The rows are grouped in 4 ways, from coarse to fine. Each group lies inside one group of the grouping before and may be the whole of it. The rows also spread widely along 10 directions, which tell nothing about the answers.
Known rows, each followed by its group in each grouping:
[  2   5   6  12   0 -18  -4  -5  16 -30  -6   0   2   2  -3   3  -2   5
   3   2  12  10 -14]
bekop Q221 mekat Q108
[ -4 -17   8 -31   4  16  37 -28 -19   7  39  29  30 -29   1  35  18  -3
 -46  26  -8 -16 -22]
gibu Q143 vigov Q496
[ -2   8  -3   7  14  35 -28 -16  -5 -12  -4  10  15  -7 -14 -18  28 -12
  -4 -10  16  -8   0]
gibu Q776 foler Q558
[  2  -4  -1  18  -3 -13   1   3 -13   0  -6 -12   0 -15  -6 -41  27  32
   3  -6  18  18  -4]
gibu Q143 nidok Q718
[ -6 -12 -11  10 -18  -3 -26  16  26 -25 -20  -8 -22  16  13  31   0 -40
   4   3   2   1  24]
bekop Q913 bada Q666
[-19  14 -11  -8  21  15 -18 -20 -22  39   0   3   3  12 -11  -6  -1  12
   6 -26 -16  10 -25]
bekop Q221 zubib Q854
[ -7  -7 -14 -23  -3  11 -19  23 -12  -7  14  -1  19   5   2  11  27  -3
  -4   1   4  -1 -14]
gibu Q425 muber Q444
[ -5  -1  17  11  -7 -39  14 -11 -11   5   0 -14  -8   7  -4  -6  -7  28
   9  -4  -5  16 -22]
bekop Q730 sibu Q297
[  7  13  -5   1   6   0 -10 -46   6 -20  16 -20  14 -26 -18 -10  14  16
   4  -4   6  11 -43]
bekop Q730 luk Q153
[  3   6  33  23  -4   1  20 -36  29 -57 -12  15   1  -9  -9  17  -8 -36
 -13  15  22 -17  15]
bekop Q730 sibu Q179
[ -1   7 -21   8  14   5 -26  -6   6  10   0 -10 -11 -20   5  14   0  11
  -4   4   3   1   5]
bekop Q730 luk Q889
[ -5   9   6  -5   6  11  17 -25  -6   2   1   7  10 -13 -11  -1  -1   6
 -13  -2  10  -1   2]
bekop Q221 zubib Q450
[ 15 -31 -22 -21 -31 -31  16   8   1 -21  38 -21  12 -31   3  19  25  27
 -18  26   8  19 -29]
gibu Q143 Deg Q791
[  2  33 -12  16  24  12 -14 -36  21  -6  -1  -9  -2 -31 -19  -3 -19  26
   5  -4  27   4   7]
bekop Q730 sibu Q179
[ -7   2  19   5   1 -16   4   0 -30  19   0 -22  -8   1   3 -15  16  31
   7  -7 -14   6  -8]
bekop Q730 luk Q889
[  1  32  -1  -6  19  25 -51  15 -15 -10   0 -43  14  -6 -12 -30  44  28
  31 -19   3   6  -7]
bekop Q730 sibu Q297
[ -2  -4 -21  17   9  21  -5 -31  -4  32   3  -9 -20 -37  -5 -12   8  16
 -13  -5   5   8  20]
gibu Q143 vigov Q496
[  1 -27 -21   2 -10   9 -30 -32   3   2  25 -24 -19  -9  -3  21  20 -17
  -2  -5 -25  11 -24]
gibu Q776 foler Q558
[-17  -4   9 -17  -1  27  14 -20 -25  38   7  -9 -12  -4   4  23   3  -9
 -12  -6 -23 -13  23]
bekop Q913 bada Q666
[ -5   3  10   2 -12 -19   5  16  29 -28  -9  -1 -16   9   8  45 -36  -8
  -2  13  11  -7  39]
bekop Q730 luk Q153
[  3  10  10 -15  -8   7 -12  25   2 -21  10 -41  -6  -4  -2  15  13  18
  13  -1  -1   1  28]
bekop Q221 zubib Q854
[ -4   8 -16 -25 -17  12  10  14   5 -11 -12   9  18  -7  -3  13 -11 -13
 -16  10  33  -6  32]
bekop Q730 sibu Q297
[ -6  13  28  -8   0  -8  22  -2 -11   0   6 -11   1  -2  -4  12 -11  25
   1   3   1  -6  17]
bekop Q730 sibu Q297
[  5  23 -16  -4  19  11 -16 -31  39 -26  27   1   7 -28 -24  35 -37  26
   1   5  26   2   6]
gibu Q776 foler Q558
[-22 -10 -10 -13  -3  11   3  -7 -34  59  -4  -3 -14  10   8   9   4  -1
  -8 -13 -24   1   6]
bekop Q913 bada Q666
[  6 -12   4   9  18 -17  12   4  -2   1  28  11   1 -32  11  27  11  39
 -26  28   3  -6  -6]
gibu Q143 Deg Q791
[ -9   0  -5  -7   7  29 -12   5 -26  14 -10  21  19   2  -6 -20  27  -8
 -14  -9  14  -9   9]
gibu Q776 foler Q558
[ -5   5  19  24  15   0 -36  19   9 -40 -24  18   5  23  10   8  28 -36
   1   5   4 -15  -6]
bekop Q730 sibu Q179

New rows, each followed by its group in each grouping:
[ -2 -13  17   5   6  -9   4  10 -23  -8  -6  23  16  -2  18   5  38 -14
 -26  20  -2 -16 -20]
bekop Q730 luk Q889
[-10  12  25   3  28 -15 -22  37  -4  -7   4   5   0  21  12  30   4  23
   7   3 -14  -6  -2]
bekop Q221 zubib Q450
[  2 -19 -16   9 -31 -26  -1  28  29 -42 -11   0  -8   3   5  18  -7 -15
  -5  14  34   9  20]
gibu Q425 muber Q444
[ -4 -13  19  10 -26 -44  16 -17  -5 -24  -8  -5   3  18  -5 -13   6  -3
   5  -4   0  18 -41]
bekop Q730 luk Q153
[ -1  -3 -18 -30 -26   7  -7  39  -9 -12  -9 -17  16   2   1  -5  23  -3
  -4   1  19   8  19]
bekop Q221 zubib Q450
[ -7   1  12  18   5   0   1 -15  -4  -1   3  -6  -9  -3  -8  -7   4  12
   4  -9   4   2   2]
gibu Q425 muber Q444
[-14  10 -14  -3  13  -4 -24   4  14   1   4  13   4  14  -8  17 -20  15
   8 -10   3  13  -9]
gibu Q143 vigov Q496
[ -7   4   3   8  19  12 -33  19  -9  12   5 -16 -12  -1   4   1  23  22
   9  -8 -13   2  13]
gibu Q143 vigov Q496
[-19 -34 -38  -8 -27  -3   1  -9 -31  65  -4 -10 -26   9   5 -13   5  -4
  -8 -21 -22  26  -3]
gibu Q143 nidok Q718
[-15 -21   3 -18 -18  -9  20 -10 -18  22   2   7  -8  12  12  33 -10 -20
 -20   6 -22  -5  -1]
bekop Q730 luk Q889
[-14 -10  -3  -2  -9 -17  -2  10 -13   9  -7   9   5  19  -3 -12   6   9
   2 -10   0  17 -16]
gibu Q143 vigov Q496
[ -7  -5  -8  -8 -12  -2   2  13  -6  12   4 -16 -10  -3  -2  -1  -2  21
   3  -6   3  11  24]
gibu Q143 nidok Q718
[ -4  10   7 -10  -4  16  -3  -2  -8 -14  -8  -4  14  -3  -4  -6  16  -9
  -4  -2  11  -8   9]
bekop Q730 luk Q153
[  8 -22 -22  13 -18  -9 -10  -4  10 -17   4 -14  -9 -19   0  -6  24   0
  -8   7  13  15  -4]
gibu Q143 Deg Q791
[ -4  -4  25  30   4  14   7 -25 -12   0 -23   3 -15 -10   5 -16  23 -24
 -16   0   1 -16  21]
bekop Q730 luk Q153
[ -9   8  34   9 -19 -11  17   4  -8 -18 -23 -14  -7  18  -7 -17  -1  -2
  12 -10  10  -1  27]
bekop Q730 sibu Q179
[  3   0 -12  21   9   2 -10 -27  15  -6  -3  -1 -10 -20  -3   5   4  -3
 -10   2   9   7  -5]
bekop Q221 zubib Q450
[ -7  10  28   7  -7 -11  -2   4   3 -32 -16  -5   3  19  -4  -4   2  -6
  11  -6   6  -2   4]
bekop Q730 luk Q153
[-16 -19   1 -19 -25 -16  13 -16 -13  27  15 -24 -20  15   4  33 -12  -1
   4  -8 -33  13 -10]
bekop Q913 bada Q666
[-12 -14 -20  -7 -12  -3 -23  27   7   8   0  -8 -18  13   9  27  -5  -4
   2  -3  -8  11  20]
gibu Q143 vigov Q496
[-18   4   2 -23 -12  -1   3   0  -3  -4   4   8  16  23 -15   4 -12   3
   8 -15   1  12  -8]
gibu Q143 vigov Q496
[ -2  -8 -17   0   6   0 -14  10 -17  17  -4   3   1 -14  16   5  24   1
 -19  11   0  -3  -6]
bekop Q730 luk Q889
[ -7  11 -14 -14  14 -19 -16   7   3  -9  16  18  32   5 -12   5  -2  35
   4  -2  13  19 -47]
gibu Q143 vigov Q496
[ -4   7  -5  18  12 -18  -7   0 -18  26  -7 -11  -6 -10   2 -19  13  41
   5  -6   6  14 -11]
bekop Q913 bada Q666
[ 10  17   7  10   6 -23   2 -14  45 -54  12  -5   2 -16 -12  34 -28  21
   4  15  25   7  -3]
bekop Q221 zubib Q854
[ 10 -19 -34  26   4 -17 -26   1  -3   6  -1   3  -3 -24   3 -19  30  18
 -13   7  20  16 -23]
gibu Q776 foler Q558
[-5 -8  6 -1 -6 -3 -4  1 -6 -9  7 -6  3  3 -4 -5 17  5  3 -5 -2  8 -9]
gibu Q143 nidok Q718
[ -4  17  33 -12  -3  10   5  12 -11 -24  -3 -16  11   4  -5   0  16   4
   6   0   6 -13  21]
bekop Q730 sibu Q179
[  1   2  16  -4  18   3 -13  35   7 -37  15  19  20  -3   9  30  22   8
 -12  22  10 -18   6]
gibu Q143 Deg Q791
[ -8 -13   6  -2 -12   1 -10  22   3 -18   0  -1  -5  15   4  14  11 -11
   0   0  -2  -2  18]
gibu Q143 Deg Q791
[-11 -20   3  28  32 -25   6 -31 -29  52  20  24 -13  -8   8   4  10  37
 -20   1 -29   7 -49]
gibu Q143 Deg Q791
[ -6   1   4 -15  -5  -4  16  -9   3 -11  13  11  16  -7 -11  11  -8  14
  -9   5  12   6  -5]
gibu Q143 vigov Q496
[  0  15  22  24  33  -8 -42  37  14 -43   3   8   8  12   3   7  24  24
  16   4   7  -6  -7]
gibu Q143 Deg Q791
[  6   1  11  -7 -17 -27  13  -4  12 -19  28 -34  -9 -13 -16  17 -23  50
  14   3   9  16  10]
gibu Q776 foler Q558
[ -4   7  48   3 -23 -28  58 -25  10 -40  -4   6  10   2 -14   9 -25   5
  -3   8  23  -3  10]
bekop Q913 bada Q666
[ -6  15  -7  40  25 -12 -18  -4  19   3 -29  17 -18   1  -1  -5 -21  13
   2  -7  21   8  14]
bekop Q221 zubib Q450
[  6 -27  -1  26  12 -10  -5 -14   4  -4  17   7 -15 -27  14  20  27   0
 -24  21 -10  -2 -16]
gibu Q143 nidok Q718
[ -2  -8  14  13  30  -5 -31   1   3  -5  20   0 -16  -3  24  56  17  -6
  -9  19 -36 -17 -18]
bekop Q730 luk Q889
[-12   7 -11  -4   7  13  -7  -7  -2   6   3   9   6  -1  -9   3  -5   4
  -2  -9  14   1   2]
gibu Q425 muber Q444
[-13  16  15  11  13 -14 -16  15 -14  -2 -22   8   8  22   0 -18   6  14
  12 -11   5   3 -10]
bekop Q730 luk Q889
[ -7  -2  -8  -5   1   5  -9   2  10 -16   4  18  11   5  -5  15  -2  -6
  -7   1  11   1  -1]
gibu Q143 Deg Q791
[ -4   4  -6 -10  -6 -17  -4   6  10 -24  11   5  19   7 -14   3  -6  23
   7  -2  17  16 -21]
gibu Q143 Deg Q791
[ -7  23   6 -39 -12  23 -20   1  -3 -22  13 -39  15   9 -16   7   5   4
  25 -16  -6   3   3]
bekop Q730 luk Q889
[ -6   8  -3   1  14  15  16 -41  13  -4  11  26  12 -22 -16   9 -18   4
 -17   3  18  -2  -1]
gibu Q143 nidok Q718
[  8 -27  10  -2 -19  -6  20  -3   7 -42  13  13  16 -20   6  18  34 -23
 -31  29  12  -6  -8]
gibu Q143 vigov Q496
[ -6  -4 -29 -33 -12  15   4 -17  -8  14  14  -4  16 -16  -4  20   7  -7
 -15   3   4   4 -13]
bekop Q913 bada Q666
[ -8  -2   5   7   6  -7  -5   0 -16  18  -2  -9  -8   1   7   3  15  13
   1  -3 -10   3  -6]
bekop Q913 bada Q666
[-11   2   3   3  -1   8  -2   7 -10   0  -7   2   2   6  -6 -12   8   2
   1 -10  15   0  13]
gibu Q425 muber Q444
[ -1 -12  -6  22  -2 -30  19  20   3  -7 -16  36   7  -9   6  -8  -1  18
 -25  18  38   3  10]
gibu Q143 Deg Q791
[-13   8  22 -33   9 -15  -8  59 -18  -9  19   8  29  26   5  23  10  38
   7   5  -6  -1  -8]
gibu Q143 vigov Q496
[ -4   5 -28   3  11   9  -3   2   0  17  -5  17   8 -26  -4  -9   1  21
 -19   4  29   6  16]
gibu Q143 vigov Q496
[-20  -8   8  -2  -3   8  -6  38 -16  32 -10  -5 -28  20  13  13  -6   6
   2 -10 -15  -4  57]
gibu Q143 nidok Q718
[-11   5 -10  -2   5 -14  10 -22 -12  48  17 -11 -17  -8 -15   4 -39  57
   6 -15  -3  18   6]
gibu Q776 foler Q558
[  0   3  -5 -16  -4  -7  30 -46   1   8  27  -9   8 -30 -12  23 -15  25
 -12   8   4   8 -20]
bekop Q913 bada Q666
[ -8   8 -29   3  16  15  -2 -43  10  23  10  12  -2 -25 -16   3 -23  15
 -10  -8  12  11  -3]
gibu Q143 nidok Q718
[  4   2   5  11   3 -17  -7   0   1 -16   1 -11  -1 -10   2   4  14  13
  -1   9   7   3 -12]
bekop Q730 sibu Q179
[  2 -23 -15  10 -18 -13 -15   4  -8 -11  -6   0   4   1  -2 -19  31  -8
  -6  -1  12  13 -20]
gibu Q776 foler Q558
[ -1   9 -41 -16   5  30 -27  -1  16  -5  -4   4  11 -16  -5  15   3 -16
 -12   1  22   1  10]
bekop Q221 zubib Q854
[-11 -11   0  15   1 -31  11 -20 -10  37   2  -6 -29   2   7  19 -23  20
  -4  -1 -20  12 -10]
bekop Q730 sibu Q297
[  2 -15  14  -8 -12  25  -3  -2  -8 -17  21 -27  -7 -15   0  11  37  -7
  -5   4 -13  -9  20]
gibu Q143 Deg Q791
[  4 -15  13  20 -10 -41   4  -3  16 -30   3  -8 -14   5   5  21   1   3
   0  10  -4  13 -22]
bekop Q221 zubib Q854
[ -8   1  32 -36 -11   3  23  15 -43   8  18 -22  19   8  -3  -3  31  24
   0  -5 -17  -3  -6]
bekop Q221 zubib Q854
[ -4  18  16 -43 -10   3  10  23 -40  -8   9 -19  46   3 -12 -26  36  32
   7  -5  11   3 -20]
bekop Q730 sibu Q297
[-19   0 -16 -13  -4 -16  14  -8 -16  43   8   7  -1   9 -12  -3 -30  42
   2 -17   1  21  -7]
gibu Q143 Deg Q791
[ -4  -4  23 -13 -13 -21  34  26 -26   0  -3   1  16  -3   8   0  16  24
 -13  14  14  -5  12]
bekop Q913 bada Q666
[-14  -1  -1  18  14 -15  -8  13 -12  27  -6  10 -12   9   2  -9  -5  34
   2 -10   0  10   5]
gibu Q143 Deg Q791
[ -5 -24 -12  18  29 -16 -15  21 -37  48   5  31  -2  -9  23   3  32  27
 -30  14  -9  -5 -21]
gibu Q776 foler Q558
[ 14  13  15  20  -4 -25  15  15   7 -28  -9 -23  -3 -26  -2 -22   5  47
   2  10  36  10  24]
bekop Q221 mekat Q108
[ -4  20  31 -24 -15  18  40 -53  13 -34  16 -12  12 -16 -26  21 -30  -5
  -2   1  11 -10  17]
bekop Q730 luk Q889
[ -7   8  28 -11  14   4  10  10 -16  -2  12   4  13  -5   8  26  15  14
  -9  12  -6 -18   6]
bekop Q913 bada Q666
[ -3   2 -11 -33  -6  22 -14  12   8 -35  13  10  35  -1  -9  14  19 -17
  -6   4  16  -2  -8]
gibu Q143 nidok Q718
[ -2 -11  -1  19   5   7 -24   1 -22  20   6 -32 -22 -10   2 -23  40  24
   9 -13 -17  10   3]
gibu Q143 Deg Q791
[ -1 -11 -23  -1 -12   5 -16 -13  15 -16   8  -6  -2  -6  -8   7   6 -10
  -1  -3   7  13  -8]
gibu Q143 Deg Q791
[ -4   0  20   4   8  -6  10  -7 -10  -1   8  -2   1  -9   6  17  15  11
  -8   9  -6  -8  -4]
bekop Q913 bada Q666
[  4 -18 -25 -23 -20  -8  -3   5 -26  21  18 -34   2 -23   9   1  34  19
 -11   7 -10  12 -19]
bekop Q730 luk Q153
[ -3 -16  16  -3  -8  -8  21   0 -17  -1  12   2   7 -10   2   1  23  12
 -16  10  -2   1  -5]
gibu Q143 vigov Q496
[  7   0 -15 -19   0 -21  -1  41  12  -9  19 -11   4 -24  18  52  -3  35
 -13  32  16  -2  18]
bekop Q913 bada Q666
[ -9   9   9  43  36 -39  -9 -20  14  12  -5  21 -22   8   1  17 -30  32
   3  -3  -6  12 -27]
bekop Q221 zubib Q854
[  5   6  27  10   2  14  -1 -13  14 -46  -2  -2   4 -14   1  15  18 -23
 -11  15  10 -21  16]
bekop Q730 luk Q153
[-21 -13  36   4 -12   2   0 -13 -26   0  -6  -4  -6  41  -9 -20  22 -21
  16 -29 -31   7 -18]
gibu Q143 nidok Q718
[ -9   9  45 -26   8  13  39 -13 -17  -5  21  11  18  -3  -5  31  -4   7
 -18  10 -10 -21  10]
bekop Q221 zubib Q450
[ -5   8  29  -1   0  -6   4   6  -8 -17  -1 -10   1   4   2   8   7   7
   3   3  -3  -8   8]
bekop Q730 luk Q889
[-15  -5 -14  -4  13  16 -13  -2 -13  27   9  11  -4   1   3  17   3  -1
  -9  -6  -6  -4  -1]
gibu Q425 muber Q444
[-21  25  22  23  34  15 -15 -10  12  -5 -19  35   0  19 -12   1 -21  -1
   7 -16   9  -8  19]
gibu Q143 vigov Q496
[-13  -3  21 -20   1  -5  14  -4 -14   2  23   4  11  10  -6  17  -2  17
   0  -3 -15   1 -14]
gibu Q143 nidok Q718
[  7   0  -6  -9  -7   9  -5  -4  25 -42  20  -6  10 -19  -9  23   5   1
  -6  12  18  -1   8]
gibu Q143 Deg Q791
[ -7   0   2 -12  -7  10  -5 -16  -1  -8   2  -5   4   3  -2  16   4 -18
  -4  -2  -7  -4  -6]
bekop Q730 luk Q153
[-16   6  -5 -30 -29  34   8   6  13 -11 -11  -3   0  10 -15  13 -25 -25
   0 -12  19  -2  64]
gibu Q143 vigov Q496
[ -3  -9 -22  -9   2  -4 -23  14   5   1  14  -1   2  -5   4  21  10  10
  -6   5  -2  11 -12]
gibu Q143 vigov Q496
[ -7  19  10   6   7  37 -13  -9   7 -19  -4 -11  -3  -7 -16  -7   4  -6
   9 -14  19 -10  38]
gibu Q425 muber Q444
[ -9  19  40 -21  26  23   2 -22 -24  -6  27  -1  26   3 -12  12  23  12
   1  -7 -24 -13 -30]
bekop Q221 zubib Q450
[-11   7  27 -19   0  -2  14   2  -1 -11  11  -1   5  14  -4  33 -15   6
   0   0 -10  -5   8]
bekop Q221 zubib Q450
[ -1  16  17  26  13 -15 -22  11  34 -55  -6  10   4  11 -11   5  -8  13
  16   0  24   3   3]
gibu Q143 Deg Q791
[ -3 -11   0  -2  16   4  -5   5  11 -11  18  24   5 -11  11  43   4  -6
 -23  20  -2 -12   1]
gibu Q143 nidok Q718
[ -7   8  39  -8   5 -19  32  18 -29   2   4   2  18   0   4   1  13  38
  -6   9   5  -8   2]
bekop Q913 bada Q666
[-10  -6  14  -1 -18   4  -4  12 -10  -5 -17 -13 -12  16   8   3  11 -21
   1  -5  -7  -6  26]
bekop Q730 luk Q153
